There are 4 ways to turn a row about zero (a turn may also mirror it). The second row of each pair is the first, turned, with some noise. The first 36 pairs use one turn. New pairs use 2 turns, one after the other, and a turn may come again.
(in the rows, 128 means zero)
Known pairs, each followed by its turns in order:
[ 85 126 116  81 154  95  99  85]
[ 90 158 189 113 134 111 146  93] : Q_10

[113 149  85 109 162 115 161 165]
[ 89 132 107 121  80 170 139 114] : Q_976

[164  99 161 176 111 104  93 150]
[140 172 172 126 197 132 121 123] : Q_976

[141 115  90 113  87 132 164 137]
[161  86 141 141  97 114 138 116] : Q_10

[137 174 140 170 144 101  79 173]
[ 94 159 153  62 166 125 131 101] : Q_976

[142 132 125  78 143 138 132 126]
[152 133 132 124 166 157 114 130] : Q_893

[117 126  78 154 143 130 156 109]
[161 110 165 109 130 169 128 118] : Q_10

[145 109 171 152 134 174  80 171]
[138 144 112 176  66 172 150 144] : Q_453

[133 108  85 105 156 156 149  93]
[164  96  90  91 137 116 104 101] : Q_453

[155  81 109 152 150  79  86 103]
[152 153 113 119 186 169  80 137] : Q_976

[ 88 112 107 156 151  91  94 137]
[138 106  91 125 109  96 158 171] : Q_893

[170 105 169 149 162 164  82 140]
[144 129  87 179  70 138 165 141] : Q_453

[167  94 142 117  83 175 111 152]
[122  83  88 180 134 104 146 158] : Q_10

[165 178 156 112 167  93 143 130]
[ 92 131 119 145 148  87 179  86] : Q_453

[128 168 121  86 143 161 114 146]
[129 137 125  90 185 164 138 125] : Q_893

[155 163  89 106 102 100 114  81]
[143 123 165 130 107 193 161 148] : Q_893

[124  82 123 130 113 174  86 108]
[196 134 156 123 121 122  99 154] : Q_976

[121 148 145 122  96  96 118 103]
[133  97 164 134 121 131 163 114] : Q_893

[169 130 108 103 142 178 172 130]
[139  86 155 135  96 136 124 189] : Q_10

[154  81 140 153 114 173 102 121]
[131 101 104 168 181 132 140 153] : Q_10

[116 111 172 179 148 178 150 175]
[127 192 172 150  98  89 126  85] : Q_976

[129 176 101 120 140 147 110 133]
[160 157 136 114 135 130 155  96] : Q_453

[142 164 170 122 110 159 169 103]
[112 154 163 143 145 143 132  64] : Q_893

[123 139 144  82  96 171 151 133]
[120 101 122 126  97  89 164 159] : Q_10

[ 92 172 149 133 162 168 141 159]
[108 160 102 108 180 101 156 105] : Q_893

[160 145 110  77 123  94 155 161]
[ 99 165 101 135 176 115 114  97] : Q_453

[161  91 171 163 123  95 122 112]
[155 167 106 162 174 110 101 133] : Q_10

[125  80 154 136 168 138 169 146]
[148 156 104 155 139  81  84 118] : Q_893

[ 88 162  80  81 114 168 158  91]
[172 113 150  76 178 156 112  77] : Q_453

[116 120 122 160 106 110 156 146]
[ 95 141 145 102 121 135 106 148] : Q_453

[113 176 158  99  97 108  88  86]
[145  86 166 108 133 147 186  95] : Q_893

[117 128  98 155 133  89 160 162]
[ 81 148 140 139 122 172 125 118] : Q_976

[ 91 134 134 160 148 179 175 146]
[ 98 144 141 155  63 101 119  96] : Q_976

[ 90 121 127 132 156 108 111 177]
[104 185 125  98 113 140 128 143] : Q_976

[146 121 132 112  89 144 129 177]
[115 171 104 150 134 170 115 136] : Q_453

[104 114 126 160 173 174 137  79]
[131 119 157  85 181 164 140 167] : Q_10

New pairs. What belongs after each?
[126 119 125 171 124  83 120  82]
[ 79 106 175 156 107 134 114 110] : Q_893 Q_893

[111  82  77 126 180  97 101 150]
[118 108 140  92 211 149 122 157] : Q_453 Q_976

[140 150 123 130 162 128  83 102]
[131 134 160 138 165 166  99 124] : Q_893 Q_893

[165  95  82  83 171 121 115 137]
[140  87 148 162 102 153 163 183] : Q_976 Q_10

[146 151 163 174 137 164 108 159]
[ 71 134 129 168 131 147 128  92] : Q_453 Q_893

[103  88 165 117  86 148 170  93]
[ 89 171 183 133 172 150 116 113] : Q_976 Q_976

[ 94 178 146 149  80 171 130  95]
[150  74 146 153 118  72 112 142] : Q_976 Q_893

[ 85 142 171 105 113 101  77  77]
[154 147 159 171 105 136  65 113] : Q_893 Q_893

[163  94 163 132 125  90  98  79]
[101 137 122 144 116  75  93 186] : Q_453 Q_893

[155 111 123 110  94 110 121 137]
[113 127 135 107 118 107 134 170] : Q_10 Q_453

[ 86 135 159 128 126 137 158 109]
[145 141 112 127 133 130 114  71] : Q_976 Q_10

[ 86 176 125  82  93 180 146 139]
[168 189  60 145 125 121 146 112] : Q_893 Q_893

[144 160 107 160 161 130 178  77]
[155 121 141 116 129  95 207  89] : Q_10 Q_976

[135 156 162  98 117 153 138 153]
[ 99  91 128 159 141 130 136 169] : Q_10 Q_893

[109 116 108 121  82 109 167 103]
[167 112 103  94 174 114 119 140] : Q_453 Q_893

[ 96 116  94 122 123 117 117  99]
[152 113 157  96 125 120 103 139] : Q_453 Q_893

[102 132 158 106 117 100  82 148]
[106 148 143 104 104  77 132 109] : Q_453 Q_893

[133 105 124 162 174  90 115 123]
[119  85 162 155 107 112 137 161] : Q_453 Q_893

[165 142 106 117 164 155 120  96]
[112 121 127 139  81 139 162 167] : Q_893 Q_10

[ 86 132 101 105 133 130 163 122]
[ 96 158 151 146 153 108 144 137] : Q_453 Q_10

[ 79 148 173 172  80 134  77 114]
[ 85 129 142 114 160  76  78  73] : Q_453 Q_893

[149 125 174 110 117 173 162 144]
[142 108 150 137  67 118  91 125] : Q_453 Q_976

[ 77 132 173 112 144 119 123  89]
[156 124 124 143  93  79  84  95] : Q_453 Q_893

[168 119 163 130 116 129 177 144]
[102  98 139  84  96 118 151 138] : Q_976 Q_453

[107 122 100 138 177 151  77  90]
[129 124 192 133  96 150  82 135] : Q_453 Q_893

[148  85 144 114 170 123 134 140]
[135 140 152 173  94 106 134 134] : Q_10 Q_453

[ 94 157  99 157 169 175 144 158]
[133  82 135 129 145  92 135 196] : Q_976 Q_976

[150 103 154 101 171 135 153 130]
[135 123  96 157  84 139 137 146] : Q_453 Q_893

[125 114  88 101  81 169 141 144]
[102 100  91 118 122 136  79 173] : Q_10 Q_453

[173 109 143  93 172  78 104  92]
[163 129 140 133 191 118 195  89] : Q_893 Q_976

[106 119 133 174 160 165 105 166]
[ 83  83 168 116 154 142 135 135] : Q_10 Q_10

[ 77 122  86  82 125 155 170  78]
[177  97 127 118 145 203 120 176] : Q_893 Q_10

[176  88 173 110 110 135 128 177]
[136  91 110 101 145 202 141 103] : Q_453 Q_10

[ 77 111 105 131 178 166  95 149]
[150 168 139 141 197 155 155 139] : Q_976 Q_453

[ 92 145 137  80 129 100 155 101]
[ 95 116 153 150 188 126 146 124] : Q_10 Q_453

[122 151 117 173 171  78  89 157]
[114 106 176 165 186 118 121 169] : Q_893 Q_893

[155 177  82 107 128 158  86 161]
[155  73  97 101 162 127 177 125] : Q_10 Q_10

[106 127 166 102 171 173  97 135]
[154 162 150 163  64 119 133 104] : Q_976 Q_10

[113 157 143  87 124 137  94 164]
[119 100 102 178 132 130 164 134] : Q_10 Q_893

[106 173 172 139  88 153  91 139]
[138 143 137  57 149 117  87  96] : Q_10 Q_453

[104 169 161 116 123  81  99 104]
[ 95 111 169 117 115 123  89  89] : Q_976 Q_10

[ 80 153  76 179 142 178 112 151]
[126 130 115 153 204 179 176 141] : Q_453 Q_453

[118 149 168 174 157 137 172  87]
[177 193 127 108  91 135 153 129] : Q_893 Q_10

[127 103  79 150 109  88 174 161]
[ 79 178 186 106 130 133 122 131] : Q_893 Q_976

[103 155 151 143 173 111 141 115]
[159 134 171 112 145  91 112 127] : Q_976 Q_453

[178  95 163 123  77  93  99  89]
[104 137  79 141  64  83 144  94] : Q_976 Q_453

[176 109 118 137  88 135 121 115]
[159 123 149 147 129 170 133 153] : Q_893 Q_453

[166 105 155  79 111 130 100 172]
[106  97 112 149  83  86 163 157] : Q_10 Q_893

[ 95  84 135  93 115  96 115 157]
[102 153  96 137 166 168 120 112] : Q_453 Q_10

